There are 3 nested groupings, the coarsest first. Each group lies inside one group of the grouping before and may be the whole of it. The rows also spread widely along 13 directions, which tell nothing about the answers.
Some rows, each with its group in each grouping after it:
[-.04,-.13,.12,-.07,-.31,.16,-.08,-.20,.19,.31,.01,.11,-.50,.00,-.39,-.08,-.01,.03,-.21,.17,-.16,.17,-.07,-.11,.21,.24,.08,.13,.32]	legu Pev Z324
[-.25,.02,.07,-.29,-.20,-.06,-.56,.03,-.34,-.14,.17,.38,-.16,.01,-.31,.60,-.04,.20,-.11,-.14,-.45,.15,-.04,-.13,.23,-.27,.02,.32,-.02]	fupap Rara Z537
[.19,.09,-.06,.10,-.16,-.03,-.07,-.18,.02,.00,-.09,.01,-.11,.10,.10,-.32,.00,-.10,-.13,.20,-.17,-.08,.01,.04,.07,-.23,.28,.25,.17]	fupap Lazus Z18
[-.24,.18,.09,.00,-.38,.22,-.01,.37,.00,-.04,.06,-.20,.04,.01,.07,.27,.13,.27,-.10,-.11,-.30,-.09,.18,-.02,-.16,.30,-.17,-.15,-.10]	fupap buda Z507
[-.15,-.02,.13,-.14,-.22,-.01,-.03,-.07,-.07,.11,.03,-.12,-.23,-.08,-.04,-.01,-.12,.27,-.09,-.02,-.28,.06,.22,.11,.07,-.04,-.01,.05,.03]	legu Doget Z403
[.14,-.11,-.01,.03,.01,-.15,-.20,-.05,-.11,.26,-.03,-.38,.17,-.05,.08,.13,.03,.10,.03,.12,-.15,-.22,.36,.22,-.11,-.19,.13,.29,-.09]	fupap Rara Z823
[.16,-.16,-.24,.13,.16,.05,-.12,-.17,-.28,-.14,-.23,-.12,.10,.04,-.10,.13,-.10,.12,-.31,.18,-.03,-.13,.31,.16,-.07,-.60,.23,.03,.15]	legu Doget Z147
[.05,.06,-.02,-.30,-.20,.02,-.10,-.26,-.22,.11,.14,.00,-.06,-.10,-.22,-.06,-.14,-.35,-.26,.50,-.10,-.42,-.15,-.42,.46,-.24,.33,.37,-.41]	fupap Rara Z72
[-.01,-.28,-.09,.11,.34,.11,-.03,-.09,.22,.18,-.12,.03,-.08,.14,-.14,.14,.16,-.05,.00,-.10,.08,-.05,-.12,-.04,.05,.11,-.10,.15,.10]	legu dusef Z508
[.07,-.30,.25,-.09,.08,-.16,-.20,.08,.17,.18,.35,-.21,-.13,-.05,-.01,.11,-.22,.05,.02,.13,-.32,-.31,.24,-.26,.16,-.27,.07,.17,-.62]	bitid zug Z199
[.26,-.26,-.06,.20,.43,.15,-.17,-.33,.30,.06,-.44,-.33,-.01,-.07,.17,-.48,-.41,.07,-.25,.23,.27,-.32,-.01,-.18,.14,.02,-.08,.16,-.08]	bitid Roz Z32
[.03,-.06,.02,.13,-.19,.19,-.63,-.23,.06,-.02,-.35,.17,-.37,-.04,-.30,.13,-.17,.25,-.50,.16,-.12,.03,.01,-.15,.09,.10,.07,.20,.34]	fupap vez Z834
[-.09,.29,.03,-.13,-.01,.04,.29,.00,.01,-.12,.36,.17,.15,.18,.19,-.11,.21,-.25,.10,.10,-.18,-.04,-.02,-.06,.17,-.14,.01,.01,-.06]	fupap Lazus Z647
[.05,.00,-.05,.06,-.17,.13,-.06,.06,.03,-.12,-.09,.13,-.23,.14,-.12,-.08,-.07,-.04,-.30,.12,-.16,-.06,-.07,-.15,.05,-.22,.24,.03,.05]	bitid Suda Z350
[-.01,.02,-.02,-.25,-.13,.13,-.01,.18,.06,-.16,.01,-.10,-.26,.17,-.01,-.02,-.05,.18,-.09,-.17,-.12,.13,.09,.05,-.13,-.01,.10,-.08,.21]	legu Doget Z380
[.08,-.06,-.11,.18,.01,.24,.27,-.01,.20,.04,-.18,-.22,-.11,-.12,.19,-.46,-.23,-.03,-.15,.19,-.02,-.26,-.04,-.24,.14,.01,-.13,-.06,-.13]	bitid Zupu Z126
[.15,-.23,-.07,.20,-.24,.09,-.38,.15,.08,.05,-.18,.03,-.30,.01,-.25,.07,-.07,.08,-.16,.09,-.32,.03,-.05,-.12,-.05,-.11,.15,.21,.16]	bitid Roz Z956
[-.18,.26,.15,-.26,-.22,.24,-.31,.15,-.06,-.19,-.06,.05,-.03,.25,.09,.02,-.15,-.05,-.04,-.07,-.08,.01,-.39,-.23,.04,.41,-.02,.27,.16]	bitid Suda Z382
[-.28,.06,.19,-.52,-.42,.15,-.32,-.14,-.30,.04,.31,.37,-.26,-.11,-.46,.17,-.31,-.12,-.17,.27,-.28,.16,-.22,-.42,.51,.13,-.03,.31,.05]	bitid Suda Z572
[.24,-.39,-.19,.11,.12,.01,-.47,.05,.09,-.04,-.33,.07,-.26,.15,-.31,.20,-.06,.13,-.33,-.03,-.06,-.13,-.03,-.12,-.03,-.38,.32,.17,-.02]	bitid Roz Z957
[-.06,-.05,.09,.42,.33,.09,.13,-.08,.22,-.08,.09,.22,.11,.23,.04,.31,.25,-.05,-.16,.08,-.20,-.19,.07,-.02,.04,-.37,-.07,-.11,-.19]	legu Pev Z324
[-.01,.07,-.01,.14,.12,-.04,.15,-.04,.14,.07,.15,.17,.07,.19,.11,.05,.35,-.16,.06,.02,-.16,-.13,-.01,.02,.08,-.14,.03,.08,-.10]	fupap Lazus Z647
[-.05,.03,-.02,.14,-.32,.01,.05,-.03,-.03,.39,-.06,-.15,-.06,-.08,-.06,.01,.26,.06,.03,.06,-.25,.03,.16,.23,-.08,.19,.01,.16,.19]	fupap Rara Z72
[-.12,-.02,.05,.04,-.13,.08,-.10,-.02,-.09,.10,-.01,.08,-.04,.03,-.08,.10,-.02,-.01,-.08,.08,-.20,-.05,-.07,-.06,.11,.03,-.01,.19,.01]	bitid Suda Z382
[.07,-.06,.22,.05,.33,.02,-.25,.12,.26,-.07,.22,.03,.15,.32,.20,.17,-.04,-.12,.14,-.03,-.14,-.02,-.02,-.10,-.07,-.02,-.07,.17,-.03]	bitid Suda Z382
[-.07,.06,.09,.13,.12,.10,-.06,.07,.10,-.03,-.07,-.09,.26,.19,.16,.14,.11,-.01,-.08,.04,-.03,-.33,-.06,-.06,-.03,.07,-.05,.03,-.28]	bitid Roz Z957
[-.22,.13,-.14,.10,.07,.12,-.02,-.38,-.51,-.01,-.20,.13,.39,.10,-.14,.35,.20,-.23,-.31,.32,.09,-.49,-.22,-.08,.27,-.19,.11,.28,-.20]	legu dusef Z508
[-.06,-.10,-.20,.06,-.02,.22,.05,.21,.06,-.04,-.32,-.06,-.04,.05,-.04,.05,.08,.09,-.21,-.09,.04,-.31,-.19,-.16,.02,.04,.00,-.02,-.23]	bitid Roz Z957
[.04,-.02,-.08,-.31,.24,-.08,-.04,-.32,.01,.05,-.04,.02,-.11,.03,.07,-.28,-.15,-.07,-.07,.01,.06,-.20,-.21,-.18,.39,-.18,.12,.34,-.17]	fupap Rara Z537
[-.19,.02,.04,-.36,-.14,.04,.01,.00,-.25,.03,.28,.04,.08,-.06,-.17,.17,-.06,-.01,-.04,.17,-.16,-.14,.06,-.17,.29,-.11,-.04,.10,-.29]	bitid Roz Z956
[-.04,-.11,-.08,.17,-.13,.09,-.16,.22,.04,-.04,-.21,.09,-.24,.11,-.07,.18,.07,.24,-.14,-.19,-.25,.03,-.04,.01,-.11,-.08,.00,.01,.11]	bitid Zupu Z126
[.01,-.11,.12,.26,.28,.20,.05,.01,.65,-.01,-.14,.15,-.35,.35,-.02,.01,.18,.13,-.26,-.16,.01,.03,-.06,-.05,-.08,.14,-.04,-.23,.11]	legu Pev Z324
[-.03,-.04,-.05,.19,-.04,.12,.10,-.12,.00,.07,-.11,.00,-.04,-.06,.04,-.19,-.13,.05,-.14,.15,-.15,-.02,.07,.01,.10,-.11,-.08,.04,.08]	bitid Suda Z572
[.04,.13,-.01,.11,-.28,.23,-.31,.12,-.08,.06,-.14,-.07,.17,.21,-.19,.40,.29,-.18,-.25,.27,.00,-.24,.01,-.08,-.22,.28,.22,.14,.18]	fupap Lazus Z647
[-.10,-.07,.06,.02,-.48,.13,-.24,.37,.12,.01,.19,.22,-.39,-.02,-.30,.37,.15,.03,-.06,-.06,-.52,.10,-.03,-.26,.02,.07,.00,.10,-.02]	fupap Lazus Z647
[-.01,-.17,-.18,.08,-.12,.09,.20,-.29,-.14,-.02,-.19,-.06,-.37,-.34,-.08,-.37,-.34,.30,-.32,.12,-.22,.04,.25,.04,.26,-.46,-.02,-.05,.07]	legu Doget Z380

New rows, each followed by its group in each grouping:
[-.05,.00,-.13,-.03,-.34,.28,.25,.36,.03,.19,.09,-.28,-.01,-.25,.05,-.12,.06,-.08,.27,-.02,-.28,.08,-.01,-.08,-.03,.32,-.31,.13,.14]	fupap Rara Z72
[-.25,.06,-.10,-.05,-.22,.10,.14,-.05,-.10,.00,-.10,.08,-.19,-.18,.00,-.07,.01,.20,-.13,-.10,-.18,-.06,-.04,-.07,.27,.03,-.18,.06,-.10]	fupap Lazus Z647
[-.08,.14,.14,.10,-.13,.00,.18,.24,.20,.05,.12,-.11,.00,.24,.23,.01,.22,.08,.05,-.10,-.23,-.13,.10,.10,-.17,.07,.01,-.12,-.16]	bitid Zupu Z126
[-.17,.36,.19,-.09,-.44,.21,-.11,-.22,-.35,.15,.01,-.39,.33,-.21,.21,-.20,-.24,-.07,-.06,.44,-.15,-.30,-.02,-.15,.22,.43,-.14,.35,.00]	fupap buda Z507
[-.09,-.13,.08,-.25,.01,-.01,-.15,-.12,.04,-.02,-.03,-.21,-.26,-.03,.02,-.10,-.29,.26,-.11,-.10,-.08,-.06,.09,-.08,.15,-.02,-.01,.16,-.13]	legu dusef Z508
[.45,-.50,-.09,.18,.37,.05,-.40,.05,.47,.02,-.04,-.08,-.26,-.01,-.06,-.09,-.25,-.13,-.03,.09,-.09,-.11,-.01,-.38,.07,-.22,.04,.31,-.01]	fupap Lazus Z647
[-.10,.13,-.04,-.17,.06,.14,.48,-.13,.28,.31,.16,.21,-.09,.18,-.20,-.10,.47,-.33,-.13,.15,.14,-.15,-.12,-.15,.24,.24,.08,-.14,-.14]	fupap Rara Z72
[-.05,-.01,.02,-.06,.23,-.01,-.11,-.30,-.10,-.18,.00,.21,-.11,.03,.12,-.12,-.24,-.06,-.06,.00,-.18,-.09,-.28,-.19,.39,-.37,-.02,.33,-.09]	legu Doget Z380
[-.22,.15,.11,-.16,-.07,.02,.22,-.07,-.14,.01,.21,.00,.03,.01,.13,-.01,.03,-.01,.10,-.03,-.23,-.07,-.04,.01,.18,-.05,-.10,.10,-.13]	legu Doget Z380
[-.07,-.18,-.21,-.15,-.05,.14,-.18,.24,-.06,-.20,-.26,.04,-.28,.09,-.19,.19,-.10,.23,-.34,-.18,-.04,-.23,-.14,-.27,.07,-.21,.13,.00,-.28]	bitid zug Z199
[-.18,.18,.07,.02,.33,.13,.46,-.13,.45,.15,.01,-.01,.04,.19,.35,-.35,.24,-.01,.03,-.18,.15,-.20,-.19,-.07,.21,.40,-.28,-.12,-.21]	fupap buda Z507
[-.06,.06,.07,.16,.18,.11,.21,-.06,.42,.08,.08,.16,-.13,.10,.06,-.08,.20,-.03,-.14,.02,-.12,-.09,.02,-.12,.12,.02,-.10,-.16,-.14]	fupap Rara Z537
[.03,-.23,-.26,.03,.31,.13,-.20,-.10,.04,-.11,-.34,.12,-.15,.04,-.12,.09,-.08,.20,-.32,-.16,.08,-.13,-.09,-.16,.19,-.22,-.02,.10,-.02]	fupap buda Z507
[-.04,.07,.09,-.12,.25,-.07,-.09,.17,.22,-.17,.26,.23,.01,.33,.10,.28,.22,-.06,.02,-.20,-.20,-.12,-.08,-.13,.05,-.25,.09,.04,-.29]	fupap Rara Z537
[.22,-.07,.19,-.08,.04,-.10,-.39,.38,.26,-.13,.32,.06,-.14,.40,.14,.09,-.04,-.31,.23,-.05,-.41,-.16,-.38,-.38,.00,-.22,.30,.42,-.26]	bitid zug Z199
[-.07,.26,.01,-.21,-.22,.06,-.02,-.05,-.03,-.14,-.06,.02,-.19,.09,.10,-.22,-.05,.03,-.20,.02,-.15,-.10,-.14,-.12,.17,-.07,.18,.12,-.10]	fupap Rara Z72
[-.09,.13,-.32,-.25,.12,.36,-.03,.09,-.36,-.30,-.33,-.03,.34,.12,.06,.02,-.06,-.10,-.07,-.05,.27,-.18,-.38,-.15,.08,.11,-.11,.19,.15]	bitid Roz Z32
[-.20,.19,-.05,-.25,.31,.00,-.02,-.20,-.46,-.40,.04,-.18,.53,-.11,.45,.08,-.33,.02,-.09,.10,.03,-.62,-.03,-.27,.41,-.42,-.21,.28,-.73]	fupap Lazus Z647
[-.04,.01,-.03,-.14,.17,.06,.12,.00,.16,-.04,.06,-.06,-.07,.01,.13,-.12,-.04,.06,-.04,-.08,-.06,-.08,.05,-.11,.15,-.07,-.11,.01,-.18]	fupap Rara Z72
[-.03,.13,.15,.21,-.50,.08,-.52,.32,.05,-.03,-.34,-.21,-.16,.19,.11,.13,.07,.32,-.08,-.18,-.36,.00,-.09,.16,-.39,.30,.14,.21,.23]	bitid Roz Z32
[.14,-.13,-.13,-.20,.16,-.07,-.04,-.29,.00,.16,-.11,-.16,-.03,.09,-.11,-.10,.04,.02,-.27,.17,.25,-.28,.23,.02,.11,-.13,.29,.11,-.09]	fupap Lazus Z647
[-.24,.14,.15,-.20,.41,.09,.29,-.43,.11,.03,.05,.11,.13,.22,.14,-.09,.06,-.10,-.15,.06,.25,-.32,-.23,-.15,.42,.10,-.12,.04,-.31]	legu Pev Z324
[-.05,-.21,-.24,.22,.18,-.07,.25,.03,.17,.26,-.09,.13,-.14,-.08,.02,.02,.33,-.03,.16,-.25,-.23,-.16,-.23,-.02,.21,-.18,-.12,.22,-.23]	fupap Rara Z537
[-.23,.26,.22,-.19,-.23,-.07,.02,-.02,.18,.11,.08,-.09,-.15,.12,.21,-.05,.18,.23,-.04,-.15,-.15,-.17,.03,.05,.06,.29,.00,.06,-.25]	fupap vez Z834
[.23,-.17,-.02,-.19,-.04,.29,-.42,.09,.18,-.07,-.14,-.05,-.29,.20,-.32,-.04,-.27,-.11,-.40,.28,.11,-.11,-.09,-.42,.02,.10,.29,.08,.13]	bitid zug Z199
[.08,-.12,-.11,.15,-.19,.11,.03,.12,-.03,-.06,-.15,-.27,-.12,-.02,.05,-.02,-.10,.16,-.15,.03,-.23,-.18,.11,.04,-.08,-.26,.12,.10,-.03]	legu Pev Z324
[.08,-.13,-.13,-.13,.01,.13,.06,-.16,-.01,.33,.06,-.20,.07,-.22,-.04,-.20,-.05,-.10,.17,.18,.03,.03,.09,-.02,.17,.23,-.21,.30,.28]	fupap vez Z834
[.20,-.12,-.17,-.38,.20,.11,.06,-.03,.08,-.17,-.04,-.15,-.07,.11,.03,-.43,-.30,.05,-.12,.05,.19,.04,.10,-.08,.10,-.21,.14,-.05,.12]	bitid Roz Z957
[.05,-.10,-.08,.17,-.15,.14,-.26,-.01,-.06,.16,-.15,-.03,-.03,-.10,-.21,.23,.05,.01,-.18,.17,-.19,-.13,.04,-.08,.01,.01,.02,.21,.09]	fupap Rara Z537
[-.18,.11,-.02,-.31,.20,.04,.30,-.18,.22,.06,-.03,.06,-.18,.10,.09,-.24,.09,.11,-.16,-.14,.15,-.14,-.07,-.08,.30,.08,-.06,-.10,-.26]	fupap Rara Z823
[-.25,.38,.17,-.40,.07,-.08,.18,-.32,.03,-.11,.05,-.16,.01,.05,.51,-.47,-.16,.36,-.02,-.16,.05,-.06,.14,.16,.24,.12,-.16,.02,-.12]	fupap vez Z834
[-.01,.21,.00,.07,-.11,.12,.30,.05,.05,-.03,.04,-.16,.14,.02,.40,-.49,-.03,-.06,.24,.03,-.22,.05,-.07,.10,.02,.04,-.15,.09,.15]	bitid Roz Z32
[-.19,.14,.16,-.25,.15,.07,.07,-.14,.42,-.02,.12,.33,-.38,.25,-.12,-.02,.15,.08,-.33,-.09,.00,-.01,-.06,-.22,.26,.10,.04,-.22,-.23]	fupap Rara Z72
[.25,-.21,-.18,-.02,.32,.18,.00,-.26,.15,-.06,-.17,.10,-.21,.15,-.25,-.16,-.13,-.19,-.42,.31,.18,-.15,.00,-.23,.17,-.36,.29,-.04,.11]	legu Doget Z403
[-.12,-.14,-.05,-.07,-.08,.06,.10,-.10,-.17,.18,.02,-.04,-.12,-.17,-.14,.07,-.03,.04,-.02,.04,-.17,-.08,.01,-.04,.20,-.05,-.09,.17,-.05]	legu Doget Z380
[-.11,.18,.26,.04,-.07,.15,-.16,-.13,.07,.05,-.08,-.17,.14,.13,.13,-.02,-.13,.08,-.22,.22,.00,-.15,.12,.00,-.05,.32,-.06,.01,.02]	bitid Suda Z572
[-.19,.14,.00,-.17,-.17,.14,.12,.09,-.07,-.10,-.01,-.05,-.13,.06,.10,-.08,-.01,.15,.02,-.18,-.20,.08,-.07,.04,.03,.07,-.08,.01,.12]	legu Doget Z147
[.01,.12,.04,-.08,.26,.09,.07,.06,.21,-.23,-.01,-.01,.09,.29,.29,-.19,-.02,.01,-.03,-.09,.03,-.12,-.09,-.05,.00,-.08,-.01,-.05,-.10]	bitid Roz Z32
[.00,-.31,-.16,-.38,.18,-.18,.20,-.14,.14,-.01,.08,.04,-.56,.02,-.09,-.30,-.17,.27,-.05,-.29,-.09,.13,.11,.02,.29,-.47,.16,.02,-.12]	legu dusef Z508
[.17,-.30,-.07,.13,.17,-.07,.13,.17,.24,.19,.26,-.06,-.05,.19,-.06,.16,.29,-.27,.22,-.01,-.23,-.14,.02,-.02,-.07,-.28,.16,.17,-.14]	legu dusef Z508
[-.05,.02,.01,-.06,.00,-.03,.02,-.11,.01,.19,.03,-.01,-.02,.00,-.02,.03,.12,-.05,-.05,.09,-.12,-.19,-.01,-.03,.18,-.06,.04,.19,-.16]	fupap Rara Z823
[-.34,-.05,-.26,-.05,.03,.31,.36,-.02,-.20,.07,-.12,.27,.06,-.08,-.32,.26,.17,.03,-.26,.01,.12,-.08,-.05,-.10,.24,.08,-.28,-.20,-.05]	bitid Suda Z572
[.18,.00,.12,.15,.07,.13,-.08,.08,.42,.16,.17,.00,-.02,.24,-.08,.08,.23,-.16,-.06,.20,-.12,.03,.21,-.03,-.19,.12,.10,-.07,.20]	fupap Rara Z537
[.17,-.03,.10,.08,.39,-.11,-.20,-.23,.47,.03,-.32,-.19,-.17,.31,.24,-.23,.01,.29,-.32,-.13,.16,-.23,.18,.14,-.12,-.05,.23,-.03,-.09]	fupap Rara Z537
[-.13,-.23,-.03,.17,-.08,.15,-.12,-.29,.04,.20,-.31,.11,-.41,-.20,-.35,.06,-.09,.17,-.41,.12,-.12,-.19,-.11,-.22,.30,.00,-.05,.09,-.13]	legu Doget Z147
[-.07,.00,-.15,-.07,.08,.13,-.13,.20,-.19,-.18,-.25,-.23,.17,.11,.20,.05,-.12,.22,-.03,-.18,.02,-.15,-.02,.03,-.11,-.03,-.07,.12,.01]	bitid zug Z199
[-.12,.11,.17,.00,.01,.03,-.19,-.02,.14,-.12,.02,.22,-.12,.23,.04,.04,.04,.12,-.13,-.06,-.21,.02,-.09,-.03,.08,-.06,.03,.03,-.03]	bitid Roz Z32
[.07,-.14,-.22,.06,-.03,.24,-.16,.12,.15,-.05,-.41,-.17,-.24,.08,-.15,.04,-.01,.39,-.44,-.13,.09,-.03,.23,.04,-.19,.07,.07,-.19,.20]	fupap buda Z507
[.08,.02,.12,.28,.14,.03,-.13,.27,.27,.01,.04,-.09,.25,.32,.27,.12,.24,-.02,.24,-.13,-.21,.01,.01,.17,-.30,.09,-.08,.08,.12]	bitid Roz Z957
[-.14,.01,-.01,-.40,-.12,-.24,.05,-.06,-.21,.06,.27,-.04,-.08,-.04,.08,-.03,.02,.28,.18,-.22,-.25,.21,.35,.29,.12,-.22,.00,.17,.06]	fupap Lazus Z647
[.05,-.27,.05,-.26,.06,-.06,-.24,.21,.14,.10,.06,-.20,-.15,.05,.02,.09,-.19,-.08,.10,-.14,-.10,-.32,-.27,-.35,.13,.05,.07,.39,-.45]	bitid Suda Z572
[.11,-.42,-.24,-.15,-.01,.01,.14,.28,.10,.20,.11,-.05,-.21,-.08,-.27,.04,.07,-.01,.10,-.09,-.14,-.02,.03,-.12,.09,-.21,.05,.06,-.16]	bitid Roz Z957
[.00,-.01,-.15,-.31,-.31,.08,-.08,.26,-.13,-.06,.02,.18,-.25,.26,-.30,.15,.12,-.06,-.13,-.09,-.12,.13,-.12,-.05,-.06,-.11,.36,.09,.24]	bitid Suda Z350
[.15,-.12,-.38,.02,.04,.15,.01,.29,-.22,-.16,-.27,-.23,.21,.09,.06,.06,.05,.00,.02,-.07,.02,-.18,-.03,.07,-.19,-.28,.13,.13,.07]	bitid Roz Z32
[.04,-.10,-.09,-.47,.35,-.03,.18,-.06,.19,.04,.14,-.15,-.04,.06,.27,-.39,-.11,-.03,.30,-.25,.18,.02,-.09,-.09,.24,.11,-.16,.23,-.01]	fupap Lazus Z647
[.07,.01,.05,-.27,-.08,-.10,.14,.00,-.07,.09,.25,-.25,.00,.13,.03,-.04,.04,-.01,.04,.09,-.14,-.08,.28,.14,-.05,-.23,.27,.03,-.06]	legu Doget Z147
[-.06,.10,-.04,-.09,.23,.06,.44,-.18,.09,-.05,.10,.04,.05,.20,.23,-.30,.08,-.19,.04,.00,.04,-.17,-.21,-.04,.27,-.18,.01,.07,-.11]	legu Pev Z324
[.25,-.20,.21,.48,-.25,.20,-.45,.16,.38,.10,-.12,-.27,-.26,.07,-.02,.07,-.15,.10,-.11,.17,-.40,.09,.15,-.02,-.31,.15,.04,.18,.40]	legu Pev Z324
[-.08,.08,-.20,-.44,.19,-.09,.22,-.06,-.45,-.15,.27,-.10,.37,-.04,.15,.08,-.05,-.02,.10,.01,-.05,-.14,.23,.08,.22,-.53,.01,.13,-.23]	fupap Rara Z537
[-.09,.01,-.04,-.12,.26,.14,-.17,.03,.01,-.29,-.11,.22,.05,.27,-.02,.17,-.02,.13,-.22,-.12,.05,-.04,-.08,-.09,.07,-.15,-.02,-.07,-.03]	bitid Roz Z957
[-.06,-.02,.09,.21,-.09,.10,.32,-.15,.13,.19,.23,.09,-.08,-.01,-.07,-.05,.14,-.16,-.04,.27,-.28,-.07,.05,-.05,.21,-.15,-.03,.02,-.04]	legu Pev Z324
[-.16,.16,-.01,-.13,-.04,.20,.04,.12,-.06,-.20,-.05,.02,.07,.11,.16,-.06,-.13,-.02,-.07,-.04,-.05,-.11,-.21,-.16,.10,.09,-.12,.06,-.06]	bitid Suda Z572
[-.14,.19,.07,.05,-.05,.19,.17,.08,.18,-.07,-.06,.01,-.07,.26,.11,-.13,.10,.19,-.23,-.02,-.03,-.02,.13,.06,-.10,.12,.00,-.29,.05]	bitid zug Z199
[.01,-.04,-.05,-.17,.17,-.06,-.07,-.17,.02,.11,.00,.31,-.03,.34,-.18,.02,.25,-.14,-.03,-.02,.06,.06,-.20,.05,.15,-.09,.22,.18,.16]	bitid Roz Z957
[.02,-.10,.03,.08,.48,-.06,-.23,-.47,.02,.07,-.27,-.03,.15,.11,.13,-.15,-.15,.15,-.19,.09,.18,-.21,.02,.05,.22,-.11,-.06,.22,-.05]	bitid Roz Z956
